The same things were measured in two ways. Each way mixes the same 9 hidden numbers, adds some noise and spreads widely along 6 directions of its own, which tell nothing about the thing.
Some things both ways: the first way, then the second way.
[ 12  11  14 -26 -35 -24   0  -6 -15 -18 -26   6  -2  -2  14  -9 -21  23
   6]
[ 14 -12  -8 -16  -1 -24 -18   1  -7 -11  16   2 -13 -12 -20   3  -3  40
  -1   3 -22   4  17 -13  12]

[  3 -11  10   1  -9  14   1  20 -14  41  -7 -14   8  21  -4   3   2 -12
   2]
[ -5  19 -11  -1   7   4  16  11  10  34 -16  22 -11 -23  17 -27  15  -3
 -36  -6  24  -3  10 -10  -3]

[-31  -9  -7   6  10  48  -8 -19   4 -16  10 -14  -1 -34  -6  19   2  14
  12]
[-15  16  -3  -7  24  22  18  14  28   7   6   0   1 -13  13  -9   3   6
 -13  -7   9 -17  -8  27  31]

[ -7 -31  21  -9 -29  -5  -9   8  -2  22 -19   1  37  15  16  -4 -47 -43
  26]
[ 18   1 -15 -10   7  -3   7  11   8  31 -11  14  -2 -11  14 -15  25  26
 -22  -7   5   2  21 -12  18]

[-31 -33 -15  -4  17  16 -16   4  -6 -20 -16 -42  17   2  -4  15 -12  13
  10]
[  2   2  -4  17  11  15  -4  -8   4  17 -18  -1 -24  17  -7 -37  -2  12
  -2  -7   6 -19  -4   6  15]

[  4 -19  -6 -12 -16 -20  17   0  -8  22 -21   3  -5  18   1  -9  17  13
 -10]
[ -3  10 -14  15  -4  -5  -1  -2   7  26   1  25 -16  -1  -6 -28  19  18
 -15 -13  11  14   8   0  21]

[ 13  15  31   6 -29  32 -12   7 -23  20  12   3  -2  -6  11  18 -18 -24
  19]
[-17  15 -13 -20  21 -18  20   4  10 -14   3   9 -12 -41  14  -2  -3  -9
 -21  11   4 -11   1  -7 -21]

[  6   0   2  -3  -4 -15  20   1   9  23  -5   8  -8  15  23   1  17  12
   3]
[ -1  -6 -18 -18   5 -40  12  -4   0 -22   2  12  -3 -19  -1  -3  19   4
 -13   7 -12   8  13  -1  -3]

[  7  47  17  12  16  12   2   1  -4 -12  -2   2 -12 -15  -1   4  23  68
   7]
[-14   9   6 -15  19  12  14  11   4   5 -19 -18 -26  -5  10 -24  -9 -14
 -28  17   6 -25  -2  20   5]

[  1  -7  32  19 -14  17  -4 -16  -7   7 -13  14  -5   2  12  -9 -26   2
  -3]
[ -4  11 -10  -3  -4  21   6  27   7  43  -3  12  -7 -18  25  -9  19  29
 -21 -16  10   0   8 -14  33]

[-31  -7 -27   4  49  12  16 -13  27   0  16 -34  13  17  15   5   5  15
  12]
[ 15  -3 -16  11   9 -15 -18 -11  -6 -19   6   2  -7   9 -21 -19  -7  50
  19  -8 -18   3   1  -5   1]

[ 35  14   0   3 -14  -8   6 -15 -15  16 -19  -4  -1   3  -2 -31 -27  12
   4]
[  4  -4 -25 -27  -3  -7 -15  16   4  -6 -22  -8   7 -26  12   6  17   9
 -16  -2  -2  18  25 -19  -7]

[ -9 -19  -9   1   5 -23  22   5  22  15 -13  -2  32  31  20   3 -14   5
   8]
[-10  15 -11  14  15   9  -4  -3  30  -3  19   9 -19 -21 -11  -3  -3  31
   4  -3  -4  -7 -12   5  16]

[ -7 -21   8 -10   1 -28  16  19  14  38 -36  -8  25  27  -1 -17  -3   8
  -3]
[ 13 -12  -5   5  11  -3  -6  -4   2   8   4  -1 -22   7  -5 -15   1  36
   4  -5 -15 -18   5   1  27]

[ 13  -2 -11   3  17  18 -34 -21  -9  11  18 -13  25 -28 -23  22   3 -32
   9]
[ 10 -16 -16   7   3   9  -3   6 -24  11 -37 -10  -9  32   4 -41  21   6
  -9  -8  13  -4   9  -3   3]

[ 16   8   5  13   1  17  -1  -7 -29   8  -9  -6 -32  -6 -11 -10  23  36
  -8]
[-26  23 -11  10  -6  -5  -3  -9  -3  14 -30   8 -28   4  -4 -41  -3 -24
 -19   0  16  12   4   3  -7]

[-27 -18 -19 -19  22   8   4   7  -1  12 -10 -33   4 -18 -25   3  12  10
  -2]
[ -1   0  -8 -12  20 -22 -10 -29  22 -21  -8   5 -12   0 -15 -21  -9 -18
   5   6   0 -14   6  16  -2]

[ -6 -19   3 -18  -5 -15 -20  12   4  20 -14 -20  49  -2 -22  16   7 -18
  16]
[ -2 -14 -11  -2  27 -13  28 -10  13  15  -1   1 -19 -11  14 -10  21   1
 -18   2  -3 -24   6  20  33]

[ 10  -6   9  -8  -7   5 -43 -23  -2 -13   3  -3  25 -23  11  20 -18 -31
  26]
[-18  -8 -22 -10  33 -21  37 -22  15 -22  -9 -12  -5 -17   0   5   7 -15
  -6  14  -8 -17  -4  18  22]

[  9  -7  11 -10 -13  -5  10  -2 -14  31 -25   4 -15  30  -5 -29  11  18
 -32]
[-13  16  -9  12   2 -14  -4 -18  17  35  18  23 -29 -24 -14  -7  -2  18
 -14 -10   1  11  10  -3  37]

[  5 -17  17  -2 -29 -23  21  -1  18  24 -18  25  15  34  42  -4 -23 -12
   5]
[-24   5 -16  -8  19 -18   7 -21  18 -28  -2   1 -18 -22 -18   0  -9 -22
  -4  12   0 -11  -3   6  -2]

[ 36  18   8   0  15 -10  -8  -9 -15   7 -14  -1 -32 -26   1  -1  -6  12
 -26]
[  8   2  -6  15   3 -10  -7 -29  14  24 -16  13 -23  10 -29 -31   0   9
  -5  -2   0  -6  11   2  27]

[-17 -11   0 -13   8   8 -15   4   6   5   1 -14  32   1  -4  23  -8 -17
   2]
[ 18  -8  -8 -12  15   0  17  13  12  28   9  14  -4 -23  13  -3  25  29
 -24  -8   3 -14  15  -3  29]

[ 13 -11  15 -20 -18 -26 -23  -3 -24  -9 -28  -3   9  -2  -3  -3  -8   0
   4]
[-19  -7 -22 -18   3 -38  -3 -12  -2 -43   9   1 -14 -27  -9  17  -9   4
  12   9 -24  -3   2 -19  -6]

[ -5 -19   0 -32 -39 -10   1  13 -25  -7 -33 -13  -1  19  11  -6 -14  17
   9]
[ -8 -12 -10 -20  25 -32   1 -22   3 -37  -2 -11 -22 -16 -18  -4 -15 -18
  -3  19 -10 -20   5   8 -12]

Other things, the second way, with their names:
z338: [ 20  -5  -1   8  -8 -19 -15  -7 -22  34 -19   8 -32  19  -7 -47   8  24
 -21  -4  -4   8  24  -5   9]
z268: [  9  -3  -4  -2   1   6  -3  21 -15   3  -8  -9 -24  13  -2 -26   8  33
 -17  10  -5  -4   4   4   1]
z702: [ -3   2  -7 -12  -7  17  13  30 -20  13 -23  -2  10  10  -2 -26  17  10
 -27  -7  13   8   8   1  17]
z653: [ 12  -5 -16   1   8   6  29  12 -20  28 -35  15   4  16  13 -44  31  -1
 -27 -11  27  -9  11 -11   4]
z895: [-15  19 -10  19   1  15 -18  -5 -11 -17 -31  -2 -12  29 -17 -52 -20  -5
  13  -8  16  -3 -15  -1 -21]
z756: [ -2  -7 -19 -19   6 -38   3 -11 -17 -33 -19  -4 -12   4  -4 -20   0  -5
   0  14 -12   0  11  -7 -21]
z12: [-17  -4 -13   2  -3  10 -24   2 -20 -32 -22 -21 -12  22 -24 -27 -14   1
  13  -4  -1   1  -6   0  -8]
z260: [ -6  -4 -17  -9   5 -23  13  -8  -5 -24 -12  -3  11 -11   3  -4   5  12
   2  -6 -16   1   3  -1  11]
z571: [ 11  27  -9   3  10  -4   3  -4  34  29  10  29   0 -22 -17 -14  12  36
 -24  -7   6  23  14  12  26]
z917: [-15  -3  -8 -10  12 -12   0   7 -15 -47  16 -16 -16 -12 -21   3 -18  27
   9  13 -23 -11 -14   1  -4]
z779: [ 18  -2  -8  11  -5  -4 -22  10 -18   0   8   4 -19   9 -10 -24   0  60
   4  -9 -16   3   3 -12   2]
z870: [ -4   8  -6  16 -27  22 -30  29 -19  11 -12   7 -32  17  -6 -35   8  28
  -9  -9   9  10   0 -17 -11]
z802: [ 19   4 -12  20  10  32   2  25 -13   9  -2  -4   4  11 -12 -23   9  67
   0 -15   3  -3 -10  -9  15]
z820: [-17  23 -11  14  19  -7   6 -26  25  15  -6  12 -19  -9 -18 -28  -4 -11
 -18  -2  14   7   1  24  15]
z365: [ -9  -3 -14   4  33   1  11  -8  22 -14  21  -9 -15 -36   5  11  -9  26
   5  -4 -11 -30 -13   2  16]
z762: [ 13  -7 -15 -28  18 -17  11   2  14  -4  -9   2   1 -14   9  -3  20   5
 -13   9  -4  -7  19   1   3]
z879: [-11  11 -14  -3   4  -8   5  10  13   3  17  15 -12 -38  15   5   5  26
 -11 -10  -7   0   2 -12  10]
z261: [ -1   2 -14  -8 -17   0 -21  25 -18  10 -12  10  -4  -6  17 -21  11  17
 -14 -19   7  13  14 -23  -8]
z65: [  4 -16  -9 -16  38  13  28  -1   2   1 -25 -18  -3   5  11 -21   8 -16
 -16   6  12 -40   1  15  14]
z356: [  7 -12  -4   8   3  -9  -6  -8 -24 -22   1  -8 -12  24 -27 -24 -16  42
  20  -6 -24 -15 -11  -2  21]
z333: [ 18  -8  -5 -18  12   9   3  14   8  25 -18   6  -3 -12  11 -19  16   1
 -28  -5  17 -20  18  -8   7]
z969: [-22   1 -11   8  -9  -5 -22  -2  -6 -10 -20  -8 -45   8   2 -27   1 -14
  -6   8   0  -1   1   3 -15]
z584: [ 13  19 -13   4   2  10   4  14  17  16  -1  24  16  -8   1 -19  18  38
 -12 -22   8  11   6  -3  16]
z797: [ -8   2  -1  -6  -6  -7 -18  -1 -22 -33 -24  -1 -22   7 -20 -32 -27 -10
   4   7   0 -22  -7 -21 -35]
z10: [ -8  16  -4   1 -13   0 -21   5 -14  12 -22   8 -19   5 -15 -38  -5  -5
 -22  -2  15  16  12  -5 -10]
z117: [ 13 -21 -19 -12   9 -13  19   5 -11  26 -17  -4  -6 -17  10  -2  27  18
 -29   2  -3   0  23 -12  27]
z517: [  6   6 -16  20  19  -2   2 -27  22  11 -10  11 -13  10 -29 -30   8  14
  -2  -2   8   1   2  16  20]
z839: [-21  23 -18   6  28  -4  11 -27  22 -19  -7   4  -2 -20 -18 -15 -21 -12
   7  -2   9 -14 -14   1  -4]
z231: [ 20 -14 -15 -13  -4   5 -12  27 -22 -10 -16  -4   9   2  11 -18  15  32
  -4 -12  -3  -3  11 -22 -11]
z775: [  2  -9 -15   3   8 -16 -11  -3 -11 -17  11  -5 -16  -6 -13  -5  -4  38
   8  -4 -19   1   0  -7   8]
z671: [  7   5  -4   4  -9  12 -18  24 -10  -2   9  10  -4  -1  -1 -18  -3  49
   5 -19  -7  -3  -4 -18   4]
z279: [ 12 -27  -6 -13   3 -27   3  -7 -11  18 -16  -7 -23  -4  -5 -15  25  -2
 -34   6  -7  -1  30  15  26]
z896: [ 18  -4  -7 -10  10 -26 -10 -12 -11  -3 -18  -8 -15   5 -25 -24  -4  19
 -15  13 -10   7  20   2  -3]
z796: [-12  21 -16  25  -7  23  -4   9  -6  24  -9  10  -8   7  -6 -31   0  30
  -1 -21  14  11  -8 -12  20]
z86: [  9  -8 -11  -1  23   9   5   5   2  -2   9 -10  -1  -2  -1  -7  -2  42
   5  -8 -11 -17  -4   3  27]
z912: [-13   7 -18  -9 -11 -31 -24  -9   7 -23   4  20 -13  -9 -10 -12   3  -1
   5  -3  -6  22  12  -8 -11]
z378: [ -2 -12 -14 -23  14 -14  -1   8  -1 -27  18 -12  -1 -25  -4  19  -4  30
   7   3 -22  -8   3  -8  16]
z977: [ -9   3  -2   6  23  11   6 -17   6 -19 -24 -13 -11  11 -32 -31 -21 -13
   2   6   7 -30 -15  14   3]
z309: [-22   2 -18   9  22  16 -10  -1  -1 -28  -9 -25 -26  10  -7 -18 -15   2
  14   6   3 -15 -18   6  -9]
z270: [-26  10 -15  -2  -9 -28 -18 -13  -6 -22   7   5 -22 -11 -18  -8 -15   6
   4  -2 -12  20   2  -4   1]
z469: [-13   0  -8  13  28  -6   1 -21  16 -16  26   1 -28  -7 -11  -8 -19  22
  17  -2 -12 -27 -17   8  17]
z108: [-16   4 -10  -1  14  18   5   7  16  -4   5  -6 -11 -10   6  -3  -1  14
   1  -5   1 -17 -11   7  24]
z861: [ 25 -17 -11 -14   7 -13   9   4   1  21 -25   7  -8  -2  11 -22  32   6
 -28   2   4 -11  26  -6  12]
z556: [ 23 -14 -16  -1 -16 -12 -12  23 -24  15   6  12  -5   3  20 -13  28  63
  -5 -21 -18  14  19 -22  15]
z234: [-17  12 -20  15 -24  15 -23  22 -26  -3 -17   1 -11  19  -1 -28   2  30
   6 -16   1  25  -4 -19  -4]
z860: [ -4 -12 -13  -5  26   4  13   0 -12 -36 -20 -25  -7  10 -11 -20  -6   3
   2  12  -2 -27 -12   6  -8]
z225: [-25  12  -9   0  31  30  32  10  16 -14  -2  -4  -5 -12   9 -11  -6  -9
  -5  -1  18 -38 -27   7   8]
z149: [ 27 -22 -11  -7  -1 -18  -5   7 -21   0 -10   8  -2   8  -3 -27  21  31
 -10  -8  -6  -3  18 -11   1]
z383: [ -5  -2  -6   7   2 -32 -19 -20  -5 -31  24   1 -29  -2 -32  -7 -20  38
  18   3 -34   0  -4   6  11]
z100: [-12   9 -16 -10  20 -10  12 -17  27   3  -9  10  -8 -22  -8 -11   4 -24
 -18   5  13  -3  10   8   7]
z25: [  7 -17 -14 -20   8 -42   8 -12 -13 -11  -1   4 -15 -16 -13  -5   7   7
 -14  11 -15  -1  19  -8   4]
z437: [ 10   5  -6  14   1 -16 -16 -16   3  29  11  16 -30  -2 -31 -24   2  37
 -15  -2  -6  16  17   6  25]
z682: [  2   8 -13  -9 -13 -23  -9  -9   4  21 -29  21 -16  -1  -7 -32  21 -16
 -30   2  12  23  29  -3   0]
z549: [ 14 -11  -5  -5  11 -24   8 -13  -2  31 -12   7 -20  -5   2 -24  19   3
 -31   1   2  -3  26  11  24]
z885: [-16  -6 -12  12  30  36  32  20 -14  -2 -19 -29 -18   4  20 -20   2  13
  -8   3   9 -40 -25   4   9]
z658: [  5 -12 -13 -16  -8 -31   0   9 -19   4   2   7 -20  -8  -3  -6  23  21
 -24  11 -12  20  24  -8   6]
z815: [-19   0 -14   7   1   9 -21   6 -16 -36   1  -7 -18  10 -17 -17 -19  16
  22  -5  -3 -11 -19 -15 -15]
z289: [ -5  -5 -17 -20  17  15   8  27 -12 -39 -12  -9   9 -14  10  -9  -3  -1
   0   1  11 -28 -12 -22 -35]
z57: [ -9  -3 -12 -14  18 -12 -11   7  13 -40  34  -7 -26 -31 -12  20 -12  31
   5  16 -23 -10  -7   0  -7]
z103: [-19   3 -14  -7  -4 -29  -5  -8 -19 -26  -7   5 -18  -8 -13 -16  -9  -6
  -2   5  -4   5   3 -14 -16]
z439: [ 22 -36 -11 -11   1   2  -3  13 -25   0 -25 -18   0  18   2 -19  23  19
 -10  -6  -8 -12  17  -3  19]
z602: [ -1  -6 -12 -10   4  20   8  30 -18 -21 -16 -19  -8  -6   4  -2  -1  31
   0  10  -9 -23 -11 -25  -8]
z56: [ -5 -16 -14 -16  -3  -9 -12  22 -27 -25   8 -23 -22  -8   8  12  -6  43
   9   8 -30  -8   2 -20   6]
z528: [ -7  11 -11   4 -19 -30 -27 -10  -3   9   5  17 -24  11 -12 -25   6  25
  -3  -6 -15  36  19   9  19]
z974: [ -4   6 -12 -13  10 -39   7 -17   6 -24  14  14  -5 -22 -10  -2  -7  16
   2   3 -19   0   5  -5   5]
z725: [ -4 -17  -4   5  30   8  17 -11  -3   7 -14  -7 -19  12  -2 -32   4 -21
 -12  -4  18 -40  -3  16  18]
z255: [-13  37 -21  15   7   9  13   8  23  39   4  23  -5 -22  12 -16  19  31
 -23 -13  16  29   4   2  21]
z345: [ -3   4 -21 -20   7   4  29  20  -9   1 -37   0  16 -13  19 -15  21  -5
 -25   2  15  -3   9 -17  -8]
z853: [-19   1 -14   6  18  -2   7   1  -7 -39  12  -7 -15  -9 -11  -5 -14  19
  13   2  -6 -18 -22  -6  -9]
z711: [ -4  26 -11   3 -12  14 -29  16  -3  14 -21  15  -9   7  -4 -40  -2   9
 -10 -13  23  21   8 -15 -23]
z486: [-27   0  -1  11  30  44  29  25   0  -9   6  -9 -18  -5  22 -20  -3  -6
  -7  -8  22 -57 -36  10   6]
z364: [-17   0 -11  -6  30   3   9  -5  25 -15   5 -19 -14 -22   5   6  -5   4
  -6   5  -8 -20  -7  22  19]
z59: [  6   9 -11  11   5  10 -15   0   7  10   6  11 -10   4 -19 -20  -4  38
   6 -13   2   1  -1  -7  15]
z190: [-16   7 -26  -7  12 -10  12  -4  13   0  -8   7  -3 -33   9   0  12  -6
 -15  -3   8   4   6 -10   2]
z700: [-11  -2 -10 -23  37  -1  32  -5  23  -6 -11  -3   9 -33   3  -3   5 -31
 -27   4  19 -24   3  16  11]
z91: [  8  11  -4  29  -2  -9 -18 -14  -5  25   9  15 -30  15 -22 -37  -4  46
  -2 -14  -6  10   4   4  21]
z705: [ -1  13  -9   1 -10 -24 -22  -7   7   8  13  20 -26  -9 -23 -12   4  31
  -9   2 -10  28  16  -3   8]
z667: [  9   4  -4 -24  -1 -19 -11   6 -14 -13 -14   6  -1  -9 -10 -25 -10   5
 -15   2   1  -2  16 -17 -22]
z280: [ -6  -7 -27 -14  -6   2 -15  14  -7 -14 -18  -3   9  -6   0  -6  15   3
  -4 -10   8  15  13 -18  -7]
z684: [ -3  -6  -8   6  20  28   4  15  -4 -11 -10 -24 -15   7  -3 -18  -1  19
  -3   3   3 -26 -15  10   5]

Some of these things the first way, each followed by its name:
[ -3   0  21   8 -18 -32  25 -15  28   5  -1  19  20  -8  26  10 -15  -7
  21] | z912
[  2   1 -15  -2  31   0 -15 -15   4  10  11 -20  24   7 -14   7  13  -6
  -2] | z190
[ 15  12  -2  39  26  14  10  -8 -12   6   1  -2 -16  -6 -11   7  18  42
 -11] | z969
[ -6 -32 -12  -7  22  33 -28   4 -20  29  -8 -16   3  23  -4  -7   8 -13
  -3] | z345
[-27 -25 -11  -2  36  20 -14  -8  11  14  24  -7  18  17   7  29  27 -24
  -4] | z653
[  3  12   1 -21  15 -29  -2   4  17  25  -7  -2  33   2 -14   1  25   6
   0] | z65
[ 18   7  -5   5   7  33  -7   1   6  48   9  13   5  15   4   6  21  -5
 -10] | z917
[-22 -20  -3 -25   6 -21  -2  13  -8   1 -24 -16  15  28   6 -15  17  23
  20] | z756
[ 20   6  15   5 -27  -9 -24 -13 -18 -26  -6   3  21   3  17  16 -17   5
  32] | z885
[-13 -11 -10 -32 -12 -32 -11 -10 -12 -43 -18 -16  24  -6   3   7 -14  16
  21] | z59
[ 10  11  -9 -12  -4 -10 -11 -13  -9 -28  -1  -8   4 -11  16  15  -1  21
  22] | z860
[ 16  17 -40 -17  42 -25  -1 -18  -5 -11   8 -15  -3 -17 -12  10  27  23
 -10] | z517
[  2 -23   8  13 -13  29  -3 -11  -7  30 -12   6  -3  -5  -3  -7 -17 -13
  -8] | z108
[-46 -40  -5 -13   1  15  -3 -11  19 -14 -16  -9  29  43  29  -9 -25   8
  10] | z378
[  3   5  -1   5  -1  -2  26 -11  13   8  -1  -6 -19  -9  29  -1 -11  12
  10] | z584
[-17 -26   0   3   2  15 -16 -26   0 -17  -4  -9  11  14  19   0 -14  -2
  10] | z796
[-19 -23  -1  -3  11  -9  11   9   0  -7 -20 -12   0  26  25   1 -16  22
  -1] | z861
[-38 -36 -24 -27  26  -2 -12   2  11  -9 -10 -51  33  28   3   5   1  -1
  14] | z839
[-28  15   3  -1  48   3   6 -11  23 -14  13 -17  -9   1  16   8  27  38
   1] | z974
[  5 -29 -11 -18 -11  13 -14  12  -3  19 -24 -21   4   5  11   9 -15 -10
   0] | z977
[  7 -17  -1  27 -12  18  13  -2 -14   8  -9  14 -11  16  16  10 -10  17
  -7] | z870
[  0  33  10  22  38  -8  14 -23  24   5  20  -7   6 -12  -3   6  23  25
   4] | z556
[-13 -35  -4  -1 -22  38   2   1 -29  10  -2  -3 -18  17  20   4 -23 -15
   1] | z289
[  2   2  -8  -9  11  11  -9  11   8  38  -2 -13  33  12 -22   8  28   3
  -2] | z10
[ -1  -3  19  11 -20  23  -9 -12  -2  13   3 -15  17 -17  -8  11 -17 -20
  16] | z261
[-10   7 -11 -10  19 -12  13   0   6   1  -6 -23   5  12  -3  -2  26  39
   4] | z91
[ 60  42  24  16  12 -31  -6   0  -3  29 -12  32   1   5  12  -6   2  16
 -10] | z602
[ 21  21   1  10  11  -6  17 -11   8  24  14  19  -7  13  16   6  24   9
 -10] | z853
[  6 -26  -6  -8 -14 -10  12   2  -7  40 -22  10   4  24  -8 -15  15   0
 -15] | z815
[-14  11  19  15  12  -3  18 -16  27   3  18   8  13  -3  19  19  -4  -1
   7] | z469
[-25 -21   4 -22  -3   0 -23 -10   3 -41 -22 -26   3 -10  21  13  -8  21
  17] | z356
[-19   2 -27  -8  53  -1   7 -10  17   8  12 -10  12  18  -6   4  31  23
 -18] | z100
[  1 -31 -12  -8 -25  13 -14 -14  -4   4 -20  -9  18   2   4  -2 -18  -7
  12] | z12
[ -2  16 -29 -28  17  -3 -13  -8 -10 -30   2 -31   5 -24  -8  13   9  31
  17] | z571
[ 24  50  11  26  20  -7  16 -25  34   8  17   6  11 -21   9   7   1  25
   9] | z364
[ 19  41   1   6  21 -16   4 -14  30  -1   8  -2  18  -1   7  21  19  33
  -8] | z279
[-18 -21 -25   0  13  40  14  -5  -4  24   3 -21 -18  22   5  -9  16  17
  -9] | z820
[ 27  17 -13 -10 -10 -42  24   3   0  10 -24   6   7  19   5 -15  15  48
   2] | z684
[-26 -30   4  -7  -8  20  10  13   8  28 -18 -21  11  38  15  -7 -10   1
   1] | z549
[ -4  -9  15  21   2  28  20  -1  17  46   1   4  -8   8  14   0 -10 -11
 -10] | z671
